There are 4 nested groupings, the coarsest first. Each group lies inside one group of the grouping before and may be the whole of it. The rows also spread widely along 17 directions, which tell nothing about the answers.
(in the rows, 128 means zero)
Known rows, each followed by its group in each grouping:
[141 129 156 164 150 154 144 156 118 161 109 151 131 131 127 125 101 112
 125 105 150 115 182 133 151 126] => dera kud K_811 ser
[117 141  69 171  90  97 121 138 122 176 129 105 145  77 146 117 150 160
 119 156 143 155 134 103 151 137] => dera kud K_883 tapu
[ 85 106 101 137 143 111 135  88 102 151 156 149 206 143 159  98 154 139
 138 175 113 151 122  92 138 145] => Fupu guze K_343 feba
[126 136  89 120 128 119 153 130 115 133 112 153  93 108  99 190 103 122
 125 129 101 157 104 123 136 134] => Vesig zese K_268 Rerod
[126 188  97 104 100 152 109 129  89 143 142 160 156 165 102 120 145 145
 157 162  84 120 123 112 162 186] => Vesig rez K_433 Kizut
[117  95 137  91 142 139 120  95 135 126 129 100 131 113 112 109 149 129
 129 155 117 126  78 125  95 121] => Vesig rez K_433 devob
[133 121 195  95 113 180 116 101 133 144 104 116 104 136 124  87  96 139
 115  88 152 132  98 162 101  85] => dera kud K_645 Lebo
[161 140 147 156  94 139  99  87 165 129 100 169 112  76 119 163 148 115
 171 124 147 146  75 112  98 129] => Vesig zese K_100 Kaz
[143 139 132 131 127 159 115 138 126 118 101 140 133 152 127 117 110  93
 157 105 148 135 148 150 120 140] => dera kud K_645 lusu
[151 151 139 201 143 106 160 118  88 200 136 197 135 113 142 120 136 181
 141 185 112 128 151 114 153 124] => Vesig leba K_460 Dufa
[ 79 114  90 120 151 124 127 126 137 108 117 133 118 149 137 131 118  95
 116  81 147 164 119 146 128 149] => Fupu guze K_402 gevit
[132 157 156 124 137  64 184 152 157 131 192  77 174 157 156  91 151 147
 126 137 121 135 146  78 127 143] => Fupu laku K_861 Tosup
[102 181 134 128 110 104 100 136 148 152 126 133 139 103 154 137 142 156
 122 132  89 115 122 117 130 131] => dera kud K_883 ligu
[123 151 136  93 115 160  83 124 160 154  87 114 111 117 143 148 145 147
 142  99 149 150 102 126 139 117] => dera foli K_572 favif
[170 139 144 111 141 172  99 104  82 119  97 165 125 161 137 150  89 134
 135  87 150 135 109 158 173 111] => Vesig Lur K_528 Zafa
[160 166 183 170 134 137 122 142 106 125 122  76 102 125 107 103  98 151
 131 127 123 131 136 132 101 164] => Fupu Gize K_493 Kig
[131 156 116 124 113 137  96 129  62 146 108 111 173 113 147 140  83 143
 136 154  94 146 111 137 135  90] => Vesig Lur K_528 Vivad
[137 111  78  88 156 112 159 126  87 146 117  92 108 167 130 120 111 156
 109 114 138 176  96 139 152 109] => Vesig zese K_268 Sir
[161  91 124 105 133 172  91  97 114 118 105 103 126 101  99 139 139 129
 126 137 151 103 107 114 157 145] => dera kud K_811 novi
[165 121 193 139 158 162 122 118 123 139 117  84 138 140 136 137 104 149
 116 113 164 115 148 123 159 142] => Vesig rez K_433 Kizut
[129 154 110 127 136  99 121 153  97  84 127  94 142  78 114 195  80 100
 127 143  65 146  96 113 103 138] => Vesig Lur K_528 Vivad
[154 181 135 141 104 118 147 143 106 138 155 164 106  95 100 145 125 146
 125 137 105 133 113 111 148 151] => Vesig rez K_433 devob
[151  61  90 212 109  48 168 104 158 150 141 124 153  86 126 120 128  92
 135 154 131  72 122 106  85  85] => Vesig rez K_433 devob
[169 134 167 168 121 125 172 125 121 159 119 198 117  78 130 171  90 123
 135 118 132 157 122 113 126  91] => dera kud K_645 Lebo
[137 156 145 103 128 156 113 116 103 141 131 191  97 133 122  69 159 157
 131 140 124 113 123 166 143 122] => dera kud K_883 tapu
[108 123 129 182 121 133  74 150 143 149  93 128 129  42 122 168 110  87
 117 116 119  80 153 126 129 105] => Fupu Gize K_493 Kig
[104 108 105  67 167 152 113 142 102 129 132 112 156 133 150 114 146 126
 114 141 142 144 146 147 172 110] => Vesig rez K_433 devob
[147 150 176 155  76 146 144  91 136 180 128 182 105 151 117 119  98 164
 122 106 126  83 132 130 150 101] => Fupu Gize K_493 Kig
[176 106  92 150 171 107 138 123 107 107 146 105  97 164  99  85 162 144
 122 141 163  88 142 132 166 186] => Vesig leba K_460 Dufa
[117 124 100 107 110 116 138 149 126 162 138 118  82  84 127  72 154 146
  91 107 162 159 105 148 132  91] => dera kud K_645 lusu
[ 97 115 114 117 108 121 115  95 157  80 150 149  80 134 134  60 164 130
  98  98 180 132 121 179 127 156] => dera kud K_811 ser
[141 160 143 156 102 139 108 133 154 122 131 120 128 124 119 126 144 132
 140 143 135  83 173 131 147 165] => Vesig zese K_268 Sir
[101 132 142 121 166 154 135  95 151 108 134 184 116 200  89 103 166 115
 154 155  95  81 144 140 115 216] => Vesig zese K_268 Rerod
[168 104 121 111 131 121 138 110 144 125 125 128 113 146 134 131 133 124
 127  93 172 120 110 134 152 105] => Vesig rez K_433 devob
[107 132  99 147  97 169 162 108 122 117 133 179  77 142  68 110 133 120
 152 146 148 175 133 150 114 196] => Fupu guze K_343 feba
[107 151 163 119 166 131 114 147  99 182 101 156 149 142 155 104 100 129
 115  95  91 110 126 139 123  79] => dera kud K_811 ser
[167 108 140 156 126 119 126  85 131  73 138 163 123 102  74 149 130  85
 164 162  96  64 104 112  98 164] => Fupu laku K_861 Tosup
[160  78  73 135  68 146 114  75 157  88 113 114 148 115 103 166 132  88
 168 149 166 123 115 107 130 158] => dera kud K_645 lusu
[145 145 114 117 130 124 140 116 122  95 137 169 146 150 148 127 140 110
 163 128 149 186 121 133 132 146] => Vesig zese K_100 Kaz
[134 144 184  95  91 169 160  93 137 119 170 205 145 150 108 118 117 118
 134 117 123 120 119 110 140 138] => dera foli K_572 favif
[128 125 143 140 170 100 129 153 118 115 141  58 159 151 146 109  98 116
 104 107 128 102 153 127 131 130] => Vesig leba K_460 Dufa
[124 133 101 109 149 110 126 129 120  98 136 187 140  91 147 161 147 105
 139 146 107 152 122 125 140 131] => dera kud K_883 ligu

New rows, each followed by its group in each grouping:
[183 100 127 131 142 106 168 143  72  76 166 101 164 136 107 119  79  94
 129 166  99  83 172 127 138 107] => Fupu Gize K_493 Kig
[118  91  73 160 133  78 151 151 156 157 104  93  78  76 121 134 126 114
 105 102 149 140 110 132 101  92] => dera foli K_572 favif
[120 107 115 143 135 142 139 131 125 173 126 127 132 145 101  76 136 107
 129 117 145 107 121 122 115 123] => Vesig leba K_460 Dufa
[163 106 158 162 110  95 137  88 174 124 137 189  78 100 143  92 154 122
 128  92 175 101 108 153 107  76] => Fupu Gize K_493 Kig
[133 106 112 117 148 104 167 105 151 140 136 155 109 156 134 123 161 156
 137 155 128 119 140 129 139 128] => dera foli K_572 favif
[ 68 114 109  55 156  93 128 104 176 119 160 128 178 147 170 135 182 122
 118 125 108 143  82  90 131 127] => Vesig Lur K_528 Vivad
[ 67  82  99 172 120 142 150 155 129 178 131 103 138  98 106  48 139 106
 106 163 148 117 185 146 102 126] => dera kud K_811 ser
[106 166 157 128  89 139 100 124  95 145 153 107 170  92 128  81 124 144
 128 162  92 139 110 110 104 123] => Fupu Gize K_493 Kig
[ 93 138 158 151 116 176 115 140 140 189 108 134 130  78  90 120 137 111
 144 141 119 122 126 107 101 135] => Fupu laku K_861 Tosup
[136 175 146 100  85 128 144 158 140 122 154 155 104 135 121  56 141 115
 143 119 120 118 141 167  95  98] => dera kud K_645 lusu
[101 112 171  80 152 174 129  98 110 123 135 133 174 130 124 162 104 117
 125 139 108 144 115 100 146 135] => Fupu laku K_861 Tosup
[ 78 114  83 130 127 118 123 140 151 136 144 124 120 113 139  94 165 119
  98 111 169 137 138 144 148 135] => Vesig Lur K_528 Vivad
[141 110 180 135 210 141 151 109 123 101 125 115 106 170 107 116 119 123
 127 115 132 130 112 134 100 184] => Vesig Lur K_528 Vivad
[ 89 174 145  88 124 161 131 160 141 160 118 126  81 129 159 132 137 180
 107 104 164 208 163 160 171 119] => Fupu Gize K_493 Kig
[ 88 151 118 123 125 114 112 168 154 149 127  72  61  86 118 102 154 161
  86 111 136 133 134 148 128 132] => Fupu Gize K_493 Kig
[ 94 123 141 123 160  87 166 105 189 152 153 133 141 161 156 137 173 154
 128 135 119 142 127  78 131 163] => Fupu Gize K_493 Kig
[169 149 159 125 177 137 125 153 101 128 117 134 166 168 156 105 120 122
 156 123 129 123 165 132 144 129] => dera kud K_645 Lebo
[191 150 153 204 144  76 125 141  99  98 151 126 120  96 141  81 129 130
 136 138 137 108 149 138 114 134] => Fupu Gize K_493 Kig
[129 146 140  63 132  98 145 138 172 125 141 170  95 117 166 163 145 140
  99  79 137 129 119 145 173  60] => Vesig zese K_100 Kaz
[101 136 158 162 141 154  91  92 136 164  83 127 143 132 132 162 114 148
 146 145 107 108 131 119 125 157] => Fupu laku K_861 Tosup
[109 137 117 108 180 113 125 142 156 106 123 140 115 174 178  94 171 123
 144  93 175 167 158 167 138 134] => Fupu guze K_343 feba
[ 99 164 166 107 161 214  79 157  70 105 112 145 145 155  93 101  87  74
 131  87 120 119 148 156 140 174] => Fupu laku K_861 Tosup
[ 61 153 113 130 111 146 133 137 143 129 137 129 106 149 101 126 116 119
 104  95 135 148 141 133 142 195] => Fupu laku K_861 Tosup
[153 169  91 103  60 142 141 169  55 124 137 134  81 102  85  96  75 118
 116 106 122 163 112 170 131  76] => Fupu Gize K_493 Kig
[157 148 147 131 116 115 127 129 115 152 123 129 129  80 120 141 129 142
 148 159  97 113 109 112 118  89] => Fupu laku K_861 Tosup
[154 138 129 154 121  90 151 154 133 132 122  93  79 103 104 146 101 137
 118 128 102 100 137 133 112 109] => Fupu Gize K_493 Kig
[132 193 133 124 125 109 123 154 146 120 130 126 116 153 135 143 133 141
 143 106 108 124 142 123 141 156] => Fupu guze K_343 feba
[124 180 107 147  98 150  98 136  92 195 116 123 164 172 157  85 140 190
 147 150 139 123 180 134 190 134] => Fupu guze K_343 feba
[ 80 128 169 113 167 174  91 103 133 137  92 134 159 143 147 167 120 138
 150 169  85 121 161 134 127 146] => Fupu Gize K_493 Kig
[158 150 148 160 125 129 127 133 145 181  93  64 102 124 105 152 129 181
 147 154 118  97 138 104 133 147] => Fupu laku K_861 Tosup
[111 154  88 158  59 136  94 127 117 162 108 126 138  90 115  83 137 124
 160 163 113 139 113 139  84 126] => dera kud K_645 lusu
[143 113 155 143 125 144 106  98 116 144 112 109 117 104 129 115 116 146
 117 115 154 137 101 128 127 111] => Fupu Gize K_493 Kig
[171  85  82  93 161  99 188 113 108 117 142 113 126 181 135 129 127 142
 121 122 165 162 120 124 171 117] => Vesig zese K_100 Kaz
[102 106  98 100 110 146 117 111 112 103 138 122  76 139  92  47 138 120
 105 110 152 131 100 178 110 130] => Fupu Gize K_493 Kig
[147 115 136 155 179 140 134 129 139 151 115 176 139 158 134 148 140 109
 141 111 156  94 170 119 174 146] => Vesig leba K_460 Dufa
[131 153 131 155  77 153 101 114 145 147 101 144 117 147 138 120 116 138
 152 112 155 120 156 154 140 123] => Fupu Gize K_493 Kig
[157 163 172 107 153 103 122 151 154 133 131 114 120 105 108 122 157 114
 155 123  82  87  87  95  86 113] => Fupu laku K_861 Tosup
[156 151 129  90  82 149 145 119 141  86 144 198  94  97 109 161 127 103
 150 110 147 170 105 135 135 120] => dera foli K_572 favif
[123 119 124 142 121 163 124 101 108 139 107 148 123 129 119 131 118 144
 138 159 141 144 144 154 139 139] => Vesig zese K_100 Kaz
[133 131 110 101  74 149 152 131 150 173 141 152 168 140 138 130 129 100
 144  88 176 164 114  92 155  84] => Vesig leba K_460 Dufa
[151 112 151 158 154  84 120 111 142 120 141 125 127 113 120  89 148 108
 133 123 109  71  98 111  87 121] => Fupu Gize K_493 Kig
[123 109 183 131 169 133 146 104 135 140 128 136 152 133 155 128 119 134
 121 130 138 140 134 128 124 113] => Vesig zese K_100 Kaz
[170 144 147 152  63 111 181 127 146 120 161 139 120  97 116 141 111 126
 146 145 139 148 144 109 119 109] => Fupu Gize K_493 Kig
[101 119  93  94 112 132 105 136 148 143 125 103 109 138 122  67 171 130
 124 126 146  91 137 159 137 101] => Fupu laku K_861 Tosup
[141 129  97 164  92 121 100 122 142 137 119 126 123  75 117 150 139 116
 135 127 154 122 115 113 139 131] => Vesig leba K_460 Dufa
[110 141 150 109 143 115 166 146 140 102 143 107  90 140 117 143  89 122
  98  93 125 154 125 147 113 136] => Vesig leba K_460 Dufa
[143 100 119 174 102 130 105 102 123 125 132 112 117  83  90  99 131 119
 111 139 146  78 117 132 127 142] => Vesig zese K_100 Kaz
[111 112  50 110  77 152 113 127 109 158 146 131 127  80  73  95 184 127
 129 176 136 110 118 106 167 140] => Fupu laku K_861 Tosup
[114 155 142 181 134 152 114 145 138 139 108 165  77 128 108  99 129 118
 122  95 159 116 160 173 129 166] => Vesig zese K_100 Kaz
